The same things were measured in two ways. Each way mixes the same 10 hidden numbers, adds some noise and spreads widely along 6 directions of its own, which tell nothing about the thing.
In the rows, zero is written as 128.
Some things both ways: the first way, then the second way.
131 121 130 118 160 151 141 142 153 117 142 139 154 131  99 120 111 157 153 148
120 151 128 104 128 117 155  96 129  89 133 124 157 142 114 112  96 137 123 122 134 110

119 123 145 127 113 109 131 134 119 103 119 154 161 144 127 108 150 113 118 116
 96 185 143 133 152 117 154 139  86 118 134 162 162 116 138 147 103 123 114 124 111 149

152 153 150 131 113 130  93 135 130 122 174 103 143 125 128 106 152 142 102 119
119 133 119 147 133 125 141 143 122 116 116 135 138 128 161 109 118 102 135  86 108 169

114 112 119 117 144 119 172 123 132 137  86 151 140 149  93 105 118 126 136 128
139  88 105 144 119 146  97 132 122 146 113 120 151 122 125 132 123 157 116 100 139 150

124 135 142 120 146 111  98 128 117 109 168 131 194 127 164  99 139 147  98 132
 92 123 126 149 131 119 131 161 103 118 119 118 155 112 151 117 110 111 125  90 128 159

139 114 143 159 107 124 133 126 111 142  97 124 139 140 123  92 158 127 132 126
160 124 118 114 126 132 147 147 118 120  90 127 118 147  77 114  75 107 106 123 145 103

117 119 172 138 104 137 134 131  93 124  95 164 169 106 126 103 137 149 131 107
211 147 131 155 114 168 109 148 137 130 130 132 135 144 146 143 147  85 118  81 146 155

102 130 130 115 112 104 127 122 125  90 154 119 158 150 136 124 130 101 104 119
143 144 107 144 141 137 125 145 106 145 115 156 130 135 139 144 114 122 119 116 108 143

164 130 120 135 153 136 117 127 145 134 177  66 155 121 123 121 145 153 122 128
152  92 129 148 135 163 130 158  98 145  95 132 127  99 108 113  97 106 108  61 124 172

142 109 146 151 151 116 141 150 119 128  96 167 183 103 150 124 142 128 156 126
148  96 116 146 103 116 127 111 115 165 112 111 136 135 121 146 126 139 125 138 144 138

130 106 142 138 106 120 122 140 125 155  99 192 124 112 118  90 113 137 144 122
144 130 133 140 106 107 135 143 143 122 139 116 130 143 113 123 106 132 150 152 154 132

121 107  89 134 142 141 141 111 125 147  84 111 174 123 157 112 137 135 159 140
153 167 124 102  86 142 152 128 131 120 147 189 101 159  76 193  73  83 147 158 142  86

118 134 125 108 154 109 103 127 139  91 192 140 147 102 157 131  96 122  92 129
129 155 123 129 132 101 150 121 132 105 149 129 166 134 153 101 110 151 140 143 137 120

141 123 175 139 162 114 126 125 101 108 147 147 223 135 155 110 136 135 106 131
156 125 150 164 117 101 156 135 153 106 148  85 147 108 124 139 126  77 128 138 150 159

110 132 149 120 124 118 165 137 119 107 121 155 180 166  98  86 153 133 115 120
152 151 109 149 119 116 114 146 135 114 151 135 139 155 113 160 131 121 134 153 135 151

104  89 119 140 113 153 152 118 120 124  94 138 148 109 132 114 124 131 178 147
174 145 122 123  95 153 124 137 117 144 130 133 138 134 136 168 137 114 121 122 174 131

101 107 128 163 123 142 124 131 122 141  92 132 121 108 150 141 122 152 138 114
174 122 139 142 116 133 138 142 139 110 124 107 136 130 115 122 112  93 113 116 157 145

122 150 119 104 153 138 124 146 136  84 180 100 205 110 150 133 148 150 127 124
 79 157 117 119 124 123 140 104  89 140 128 163 148 134 139 150 123 151 144 105 106 156

153 130 154 143 123  98  91 150 114 148 114 133  85  88 136 101 134 112 137 134
154 118 137 150 124 125 140 128 127 140 120 116 138 117 120 132  99 110 122 115 132 112

154 126 121 117 143 111 134 131 128 116 141 146 171 137 110  62 134 128 120 152
147 131 121 131 118 137 136 136 122 116 135 136 147 128 142 126 111 114 124 116 144 137

123  98 148 132 130 120 135 132 125 131 106 113 137 140  98 121 120 120 164 144
153 113 149 148 131 143 151 127 108 135 117  93 143  88 101 142 113  99 100  83 145 149

160 149 126 131 142 112 127 154 136 133 132 110 156 140 116  84 194 156 106 109
127 129 148 151 134 110 138 151 101 102 132 126 153 135  93 113  87 103 104 130 125 163

135 108 162 150 167 147 135 128 116 145 104 132 154 108 129 131 117 160 147 136
136 120 138 146 119 134 135 123 142 112 138  95 163  97 138 139 133 113 128  89 149 153

146  97 120 167 111 133 127 130 137 156 116 141 106 118 126 110 112 127 145 130
175 129  97 113 119 145 136 150 138 142  98 162  85 154  85 134  76 127 139 144 134  98

176 121 136 157 147 133 112 121 110 142 112  45 140 125 120  98 188 145 139 142
145  88 125 131 128 160 125 137 109 149  79 119 121 109  83 136  85 113  97  80 135 117

108 120 124 111 155 110 112 132 128 120 137 188 203 111 177 111 110 149 114 122
120 163 140 127 133 141 131 155 110 119 126 186 125 143 101 149  55 103 124 126 108  96

Other things, the second way, with their names:
q307: 136 142 157 155 132 132 135 165 102 131 118 141 129 118  91 164  93  83 106 123 128 161
q447: 152 131 121 147 122 159 115 129 101 140 124 170 143 137 142 141 120 106 120  80 106 162
q580: 122 118 124 140 130 106 141 144 114 120 114  95 161 113 121  96 120 152 128 109 151 164
q182: 147 157 120 133 106 119 151 138 112 122 160 159 157 140 148 118 111 121 153 123 139 128
q153: 159  90 158 160 117 141 129 143 105 145 103 135 148 117 132  91  91 106 109  95 131 160
q194: 116 136  96 125 132 110 146 146 131 119 117 117 129 119 119 148 109 121 132 139 138 119
q657: 150 120 165 151 119 119 151 101 102 126 122 115 175 124 138 104 112 100 100  92 130 144
q756: 169 119 127 161 125 116 120 152 144 130 120 111 134 131 122 147 115 102 111 155 141 141
q800: 146 125 146 147 129 138 127 140 116 139 108 134 132 122 102 149  94 105 104 122 128 136
q85: 177 148 117 128 120 160 120 160 111 127 117 173 136 146 141 130 103 101 108 113 140 139
q623: 172  78 105 167 121 146 103 150 150 150 107 118 122 120 161 109 129 123 136  96 125 166
q803: 195 149 120 161 132 167 102 174 113 133 128 156 150 137 150 134 136  96 105  81 130 167
q686: 138 109 127 150 111 106 136 129 131 118 135  92 172 115 167 102 139 132 129 122 160 165
q885: 101 127 137 133 100 125 130 107 116 156 128 134 139 123 170 136 133 158 163 108 140 153
q920: 140 119 130 137 131 146 131 143 109 127 102 132 138 125 126 105 102 117 118  77 126 149
q300: 140  87 110 139 112 134 124 123 116 155 104 102 134 119 125 129 126 146 125 107 149 145
q440: 173 141 126 124 109 149 137 133 123 128 127 171 108 156  98 138  85 100 132 128 126 125
q139: 175 149 156 157 129 132 141 151 137 103 149 147 146 125 106 128  96  89 122 126 130 162
q587: 160 133 107 144 118 133 117 155 138 119 136 127 125 147 137 131 117 112 137 121 140 135
q253:  67 103 116 132 115  87 115 125 121 168 105 141 115 143 100 150  79 198 157 194 121 107
q159: 107 146 120 111 108 101 151 131  92 144 112 132 156 139 128 117 106 161 138 137 159 113
q383:  94 155 114 117 109  90 159 129 111 113 139 156 149 148 131 123 102 133 157 148 130 139
q50: 137 136 145 141 116 131 143 124 132 128 135 130 140 112 124 172 106  93 121 125 139 127
q170: 119 191 175 134 129 108 165 150  97 109 149 186 151 135  94 123  73 121 136 150 124 159
q931: 158  96 138 173 122 131 111 164 148 140 123 121 117 120 118 130 100 116 137 132 131 154
q418: 100 133 131 147 120 112 110 159  82 158 122 143 162 130 141 149 112 153 118 143 141 140
q114: 124 147 150 123 128 143 146 139 115 114 116 141 132 115  93 153  88 101 111 114 138 139
q56: 128 115 115 138 116 130 129 157 116 139 120 120 158  99 126 159 111 119 114 123 157 128
q654: 108 134 120 132 136 108 163 126 134  99 132  96 134 107 134 123 117 108 138 112 132 153
q532: 141 116 113 133 118 138 123 122 138 140 114 129 127 125 137 147 121 134 130 123 135 135
q361: 108 141 108 123 112 101 153 110 117 141 144 153 132 132 132 156 111 144 157 163 128 128
q605: 158 110 119 163 128 143 115 148 136 138 112 130 135 117 140 136 126 107 124  98 120 168
q243: 149 104 117 145 119 139 137 141 123 134 114 107 123 112 138 121 129 111 133  97 144 173

Some of these things the first way, each followed by its name:
122 103 106 122 124 112  98 101 131 116 125  97 151 132 164 140 155 115 116 116 -> q253
113 153 105 113 104 110 131 128 132 129 132 128 128 126 142  97 139 105 112 116 -> q383
143 110 143 143 136 109 105 127 120 147 121 151 146 116 148 115 127 143 104 106 -> q931
106 153 105  87  91 114 133 130 144 116 168 144 153 109 140 108 142 125 101  89 -> q170
136 123 134 120 113 109 120 119 131 135 139 138 119 139 111 104 104 110 107 122 -> q623
101 124 111  81 118 136 135 122 162  94 195 112 129 135 100 112  90 114 149 164 -> q532
110 139 130 130 139 133 122 122 127 117 163 100 143 111 155 151 124 137 100 109 -> q605
 83 105 132 131  87 127 146 142 139 150  89 168 117 139 119 124 127 128 163 112 -> q307
126 122 145  93 139 134 137 136 154 127 137 160 171 117 126 149 114 122 161 125 -> q657
 79 153 109  85 122 100 142 136 136 111 158 166 142 117 135 112  95 122  96 104 -> q139
129 125 145 142 145 122  98 141 125 101 174 107 163 139 133 113 117 146 116 147 -> q654
143 126 138 113 103 123 117 120 118 110 157 123 167 106 141  83 156 109 137 139 -> q159
131 139 149 122 141 124 123 138 140  95 204 122 168 122 147 106 143 127 113 143 -> q756
106 123 138 119 117 141 145  98 121 105 148  96 176 141 134 138 151 129  98 101 -> q803
130 118 134 124 130 132 107 120 136 111 171 105 152 137 128 108 129 147 115 138 -> q587
155 123 114 109 126 121 127 122 151 153 126 151 144 115 129 118 129 123 130 110 -> q153
